The first 8 rows are patterns. Each new row is the sum of 2 different patterns, raised or lowered, with some noise. Before adding, each is slid sideways (what falls off one end comes back at the other) and multiplied by a number that may be negative. Names go in the order of the patterns.
Some rows, each with the names of its patterns after it:
[-210,-3,119,-101,-92,-80,24,87,-61,59,-61,-167,101,-5,-104,-42,95,-44,49,-8,97,143,24,121,-4,49,-181,301,35,49,88,-220,-11,55,-138,-95,-51,-46,68,-79,24]
q347
[-109,28,15,-203,103,146,-68,105,185,-72,-194,-180,-117,-177,222,22,-203,-100,-190,277,-21,-99,-6,-93,1,72,5,-96,281,33,33,-2,-242,-139,-37,-66,83,-30,-121,33,-167]
q314
[-138,-107,-62,39,-100,2,-68,-119,-230,201,201,-424,-91,6,93,-317,-15,154,228,47,-66,-116,12,195,193,-21,94,4,-358,78,-87,10,286,-44,-129,-29,1,94,-33,147,263]
q417
[50,-377,-224,-213,74,-46,152,-54,15,39,-14,-128,-79,-4,-210,42,106,176,-179,-92,58,29,-16,165,277,-44,60,197,184,40,-21,-168,-208,-294,135,-141,-43,221,-82,151,-139]
q128
[225,77,-205,-20,12,29,337,99,-151,338,358,-56,-127,10,48,-222,-61,61,-276,165,239,5,-256,48,-232,-86,-109,180,102,64,-240,83,106,-50,30,-137,-167,24,148,-80,-296]
q131
[-196,-209,24,-24,-44,-122,-78,-159,154,-77,33,1,34,110,139,-226,-11,-132,-55,-32,172,208,73,-45,413,131,166,-146,79,399,-315,-37,191,-30,319,-2,39,-77,-87,32,-8]
q342
[-8,14,39,21,27,92,-99,32,30,-162,-391,35,197,45,-151,84,12,-10,-139,-116,-5,-104,59,8,29,95,-39,-40,45,-92,-145,-52,-27,-6,-67,76,231,59,79,-195,-82]
q597
[252,-170,-166,-22,237,-123,143,220,155,100,-274,234,-152,-18,24,-165,-84,40,-105,-6,-60,78,197,-191,113,94,-47,140,-185,106,-159,252,-31,12,-236,40,70,-34,61,4,-75]
q63

New rows, each followed by the names of its patterns:
[62,32,10,-164,-33,-41,-53,150,98,-9,71,-46,38,144,-31,113,129,-41,-61,140,-71,-114,25,-14,-25,86,206,41,40,136,-152,4,167,101,188,-248,46,97,-54,-110,51]
q314 q597
[168,456,155,154,245,130,123,199,-3,203,336,270,104,195,44,58,85,88,487,172,301,238,279,415,276,151,190,75,82,216,-47,318,216,70,322,6,387,-92,180,-115,274]
q128 q63
[17,298,159,302,-42,229,187,481,217,-2,209,69,168,269,14,453,384,196,147,376,114,-97,80,272,312,-67,430,190,314,353,289,111,252,207,233,-18,-115,394,73,64,169]
q342 q63
[60,205,27,-2,-77,24,146,-2,74,259,-118,-64,-89,-31,-86,-57,-28,-114,-56,3,147,-354,-114,115,111,-267,104,189,236,86,-83,-31,16,321,177,-60,150,65,-228,65,-111]
q347 q417
[-99,-7,-156,-147,-88,-107,41,-14,-169,-123,26,-95,-234,-5,-169,-214,26,156,-42,23,13,-295,-120,175,103,113,-355,130,87,4,-61,-25,58,-261,-25,-232,-132,50,-85,136,8]
q314 q342
[-106,-60,186,-347,-397,220,-152,-281,-123,268,29,-126,-137,-352,-108,112,-46,-98,-499,-93,-106,-108,212,-174,-126,-137,-253,-314,-67,-135,-141,22,-2,-208,-256,-113,-19,35,-149,97,-45]
q314 q417
[243,-31,109,200,-8,-44,78,-65,20,135,279,248,183,130,-188,36,269,-62,170,-207,162,131,-98,274,102,-75,86,-6,-164,36,92,123,247,194,202,216,6,110,184,112,239]
q314 q342
[-5,43,-63,-135,72,75,-207,-92,15,-90,-183,195,401,-9,-20,131,-131,81,-184,31,3,200,238,191,-4,148,-90,32,58,-76,-98,80,70,34,120,56,158,-41,222,-66,-64]
q128 q597
[95,4,-74,29,-45,136,90,-28,-36,337,-116,-29,24,330,95,169,338,164,174,-330,511,-22,93,142,-285,-43,142,-167,-29,-22,88,284,-172,155,-59,32,253,-175,42,-138,277]
q347 q63
[-152,-23,-145,-126,-153,-111,-163,-196,-144,-48,-75,-216,-245,-57,-279,-237,-62,-304,-285,-87,-83,-145,-102,-126,-296,-245,-171,-146,-166,-325,-193,-33,-352,-157,-209,-273,-67,-126,-369,-127,-152]
q347 q314
[181,147,101,-50,95,-18,89,80,172,226,94,-76,42,236,105,80,-1,8,33,25,49,-118,131,21,-58,79,176,192,402,78,80,262,182,82,-42,156,75,145,156,201,-96]
q128 q131
[-263,31,-137,-29,153,-360,-248,-67,-138,130,88,256,14,56,254,-56,-70,222,34,-214,628,177,104,-213,232,-20,76,-248,-111,109,105,106,-30,-188,-90,-21,235,159,-116,256,19]
q417 q131
[330,123,154,246,-4,-140,247,349,111,167,350,175,251,214,68,84,31,170,82,348,287,49,106,124,305,88,112,190,152,167,296,392,183,442,80,166,203,81,171,207,194]
q314 q597
[167,249,131,69,311,231,158,151,125,216,121,82,57,-76,159,159,248,44,71,-11,26,239,224,158,169,-16,181,238,127,127,225,88,156,232,-15,-76,232,142,88,119,82]
q314 q131
[33,255,-37,-77,218,3,-108,99,-199,-112,124,-122,-223,108,125,89,127,195,162,-4,250,-207,110,62,239,74,12,84,147,-182,-104,-52,168,40,-100,104,-162,114,234,-84,-119]
q347 q131
[163,-21,253,3,-111,-63,16,265,122,114,76,4,188,-26,-78,158,162,-16,287,512,136,-59,-102,325,-79,50,106,132,144,101,107,18,66,84,82,7,161,96,151,269,28]
q597 q63
[334,-83,228,-398,-64,-61,294,176,308,126,326,360,129,72,126,248,14,323,178,404,-24,86,201,135,80,480,444,224,282,375,246,63,91,29,-306,-186,200,133,89,131,309]
q128 q342
[-151,-426,-531,-351,-55,-79,-435,-219,-281,-212,-279,-366,-190,-369,-316,-141,-205,-240,-290,-179,-223,-265,-349,-188,-151,-215,-189,-158,16,-313,79,-367,-272,-151,-366,-183,-162,-308,-233,-357,-241]
q347 q597
[-4,-109,-89,-234,-97,-128,-272,24,-23,-113,-174,34,-193,-185,-38,-84,-345,-179,181,27,-74,-91,-110,-153,-83,-189,-24,-274,-58,-77,-214,-172,-134,-206,-123,65,-342,-92,-163,-271,35]
q314 q417
[-106,355,162,167,-27,210,163,149,245,258,-11,183,265,90,131,245,231,233,180,104,159,23,352,46,16,38,63,21,159,244,104,136,183,95,49,279,213,94,155,54,112]
q417 q63
[-51,-365,-172,-244,-260,-256,-437,-97,-131,-41,-80,-247,-64,-178,-108,-314,-496,-265,-196,-258,-146,-345,-322,20,-205,-160,-207,-173,-493,-358,-208,-60,-711,-359,-308,-42,-295,-461,261,-195,-316]
q128 q342
[-47,63,-159,96,-223,-352,-14,103,-115,-403,47,20,-348,-55,30,-129,243,79,-225,168,290,-185,-220,-157,-139,-301,-239,-35,-405,191,-64,-91,-375,-123,-176,-188,-236,197,74,10,-292]
q347 q131
[94,418,119,-19,94,205,-11,93,202,129,381,202,51,201,422,13,4,354,283,-73,103,111,-122,378,329,266,-52,125,-131,185,-89,160,281,69,-272,258,382,229,240,139,-253]
q314 q131
[-250,3,-141,-74,-1,153,-269,-309,397,-36,-212,-327,281,-40,-300,-331,-155,-179,-178,-118,-339,-418,-195,-232,-122,325,-49,133,-208,-285,-47,-160,-33,-216,-126,-121,-36,-225,130,-73,-41]
q417 q128
[158,-20,-270,499,145,6,375,172,379,340,325,-234,267,297,219,80,359,202,70,211,233,-113,260,394,48,65,332,206,1,52,372,303,242,188,512,244,219,405,265,121,212]
q128 q131
[-30,-225,96,-245,-162,-102,-122,-248,-9,-69,-244,-1,48,-165,-302,-278,-270,-169,47,-66,-251,-182,-200,199,-216,-172,-147,-200,-94,41,14,-142,133,124,-1,-24,-361,-164,67,-290,-34]
q314 q342
[137,-257,514,357,-40,149,-155,173,177,244,347,280,111,336,352,178,149,232,281,204,204,148,363,-64,127,140,138,-121,394,270,418,266,175,-61,-46,218,313,-229,72,31,130]
q417 q342
[-145,-473,-199,-153,-128,-130,-75,124,-366,25,-96,-305,28,-304,-52,-128,93,-89,3,-230,-114,-341,-20,63,-111,-46,-227,-135,-144,53,-128,-208,-251,114,-173,-144,-148,-287,-676,-341,95]
q128 q597
[247,47,56,-217,10,-125,-50,-141,163,58,49,-246,-61,161,-112,-48,-106,-240,78,24,-13,-383,178,20,-79,-79,-45,22,215,50,-103,129,328,14,-124,-153,67,-299,-193,-57,-300]
q131 q63
[260,66,-266,183,285,-227,-339,-125,-80,-287,-212,26,-152,114,199,-267,-403,-56,-279,-148,-172,97,77,-140,-300,13,-130,-493,-34,-49,-208,-208,119,-167,-370,-26,-104,-281,-208,-30,-76]
q131 q597
[266,-43,-224,-168,-381,-318,-313,-38,-360,90,51,-204,-58,-512,-248,-476,-383,-228,-110,-324,-11,-373,-252,-101,-154,-474,-121,-23,-387,-25,111,-87,-482,-408,-218,-298,52,0,-144,-282,-311]
q314 q128
[85,135,163,20,103,15,258,209,29,115,-27,201,-56,137,149,96,293,291,245,154,79,178,256,130,290,124,150,107,235,47,-11,104,152,7,226,259,259,121,146,-42,129]
q314 q342
[12,138,178,128,167,362,126,49,122,62,2,360,128,-79,40,20,363,99,157,349,154,225,56,106,87,394,231,188,197,89,-15,181,150,105,-164,119,361,89,-30,262,190]
q314 q597
[-85,11,-192,-134,5,-72,-152,13,121,54,-45,155,-23,-142,-53,-199,-60,33,105,-150,-81,-258,149,7,-98,6,-59,-63,148,-96,-165,149,116,-69,48,-40,-12,19,-210,149,-120]
q314 q63
[18,-27,219,-395,-154,-52,30,118,104,-23,-41,-10,18,-91,-137,-80,-111,8,66,67,-150,-123,111,-9,0,97,217,16,96,20,112,-35,-22,-116,-62,-82,115,-125,164,210,34]
q128 q342
[-402,-129,-165,-102,-47,-310,-191,-155,-166,-140,-179,-215,-305,-39,-329,-210,-326,-132,-69,-194,-227,-185,-119,-278,-30,-200,-67,-25,-177,-228,21,-277,-272,-185,-349,-256,-197,-98,-24,-164,37]
q314 q63
[-103,-22,-215,-293,-243,-331,-279,-11,-271,-583,-209,-154,48,-292,-161,-182,-246,-261,-196,-185,-316,48,-162,-121,-107,-353,-296,-154,-291,-236,-242,-281,-159,-333,-178,0,-113,-244,-240,-134,-241]
q314 q597
[-88,-133,-279,-56,-159,-61,187,153,64,383,194,-69,-199,156,352,-166,-290,144,0,233,16,-22,-184,-115,63,-267,-239,-261,-33,115,10,-125,-57,-236,125,-23,-51,71,67,14,61]
q314 q342
[3,-40,213,107,32,57,375,32,259,61,69,445,-43,-33,76,-71,221,-72,241,30,-126,14,-106,103,-120,-3,48,-34,-38,48,-47,108,213,117,68,83,-22,44,-133,4,22]
q314 q342
[7,138,186,116,158,136,-144,-1,95,-243,-306,167,93,53,134,188,188,-32,285,-219,-198,-40,281,26,311,99,166,-43,-27,-33,215,12,-86,131,90,258,111,-5,8,158,266]
q128 q131
[27,174,-125,-104,4,-176,-163,-559,12,-171,-141,130,-177,-43,-251,5,-634,-325,-323,-61,25,105,-146,-79,-142,-108,-140,-217,3,-214,-95,-27,178,-343,-294,-16,-157,-254,73,255,-10]
q314 q128
[34,-153,33,161,-113,-27,-86,309,53,-181,517,130,-110,213,10,10,55,307,212,80,118,163,274,203,-28,-10,281,274,281,-29,325,146,95,268,-48,-132,355,295,245,306,220]
q131 q342
[-316,10,-239,-609,349,-101,-319,-147,-657,-276,-231,-142,-36,-230,-265,46,-99,-293,-108,-124,-204,-22,84,-354,-14,-71,-214,-368,-409,-409,-95,3,-34,-285,-206,-488,-142,-284,-223,-574,-368]
q314 q342
[-93,-260,-42,77,-104,221,97,-146,433,-138,189,-353,230,264,-346,-326,135,-27,174,-28,-47,-216,87,-205,-223,-283,-35,-172,46,89,-45,-50,-494,300,-301,-67,-41,-206,-48,74,-380]
q342 q63
[-77,-31,-132,2,-87,-122,-145,-92,155,-208,-183,-10,13,-188,-232,-288,-236,-112,-282,-230,15,20,-30,-259,0,16,-99,151,-356,-263,-72,40,-86,18,-101,-70,-180,-324,-186,4,-176]
q314 q131
[168,64,91,20,4,212,72,-3,146,101,-193,194,137,36,286,165,-22,-35,-26,63,-38,272,219,-106,-39,-43,264,10,24,44,-6,-21,217,200,-178,201,107,162,-51,-63,73]
q314 q417
[-91,-41,129,-153,109,251,12,95,231,-321,-91,159,54,232,-308,39,-47,-2,161,-75,-130,-57,115,-193,-51,11,-34,129,208,29,-13,-107,116,96,18,164,185,82,-13,281,-75]
q347 q314
[-147,-178,-74,-121,-280,-36,-54,-51,-40,19,-10,116,-269,-354,-272,202,-133,-265,-172,-134,237,-115,-94,-161,-184,-119,-109,-50,-141,82,-10,44,-41,-273,-198,-81,-200,-223,-184,-270,102]
q314 q597
[-290,-49,-215,-280,-223,-154,-15,-298,-34,-239,-393,16,32,-155,-132,-79,-91,-198,-355,-63,-234,-260,-66,-230,8,-160,-67,-335,-105,-193,-59,-197,-214,-114,-222,-112,50,-283,28,-135,-169]
q597 q63
[-70,-116,-112,-207,-241,-251,-166,-487,-234,-217,-215,91,97,-109,-75,-361,-185,-73,-207,5,-61,-195,-128,-34,-273,-314,-209,-521,-345,9,29,-92,-24,5,-398,-280,-36,-94,-62,-431,-148]
q314 q597
[288,131,-14,138,-35,-89,274,211,122,227,224,114,176,80,224,-55,-69,502,197,76,61,290,86,9,-47,-32,230,311,83,16,76,124,-62,17,343,-30,308,132,-221,112,132]
q314 q417
[-224,8,-134,-26,-529,-56,-100,-198,-92,-331,-280,-189,-202,-488,-277,-250,-181,-68,-96,-277,-155,-235,-229,-158,-292,-73,-78,-269,-188,-79,-383,-282,-175,-342,-392,-89,-72,-39,-119,-21,-345]
q347 q314
[-47,-18,8,18,-11,-141,44,156,-64,-294,139,64,-260,20,75,145,163,30,-70,302,277,55,73,0,73,-44,87,83,-210,41,74,-163,-116,-29,-176,75,-121,235,8,109,-404]
q128 q131
[-27,-314,-31,-129,-17,-99,-238,-150,-131,-103,-180,-198,112,-30,-14,-153,-55,-318,-370,-290,-267,224,-264,-127,-158,-225,181,-49,-197,-36,-158,-52,-105,-244,-31,-12,-156,-77,-200,-127,-272]
q314 q63
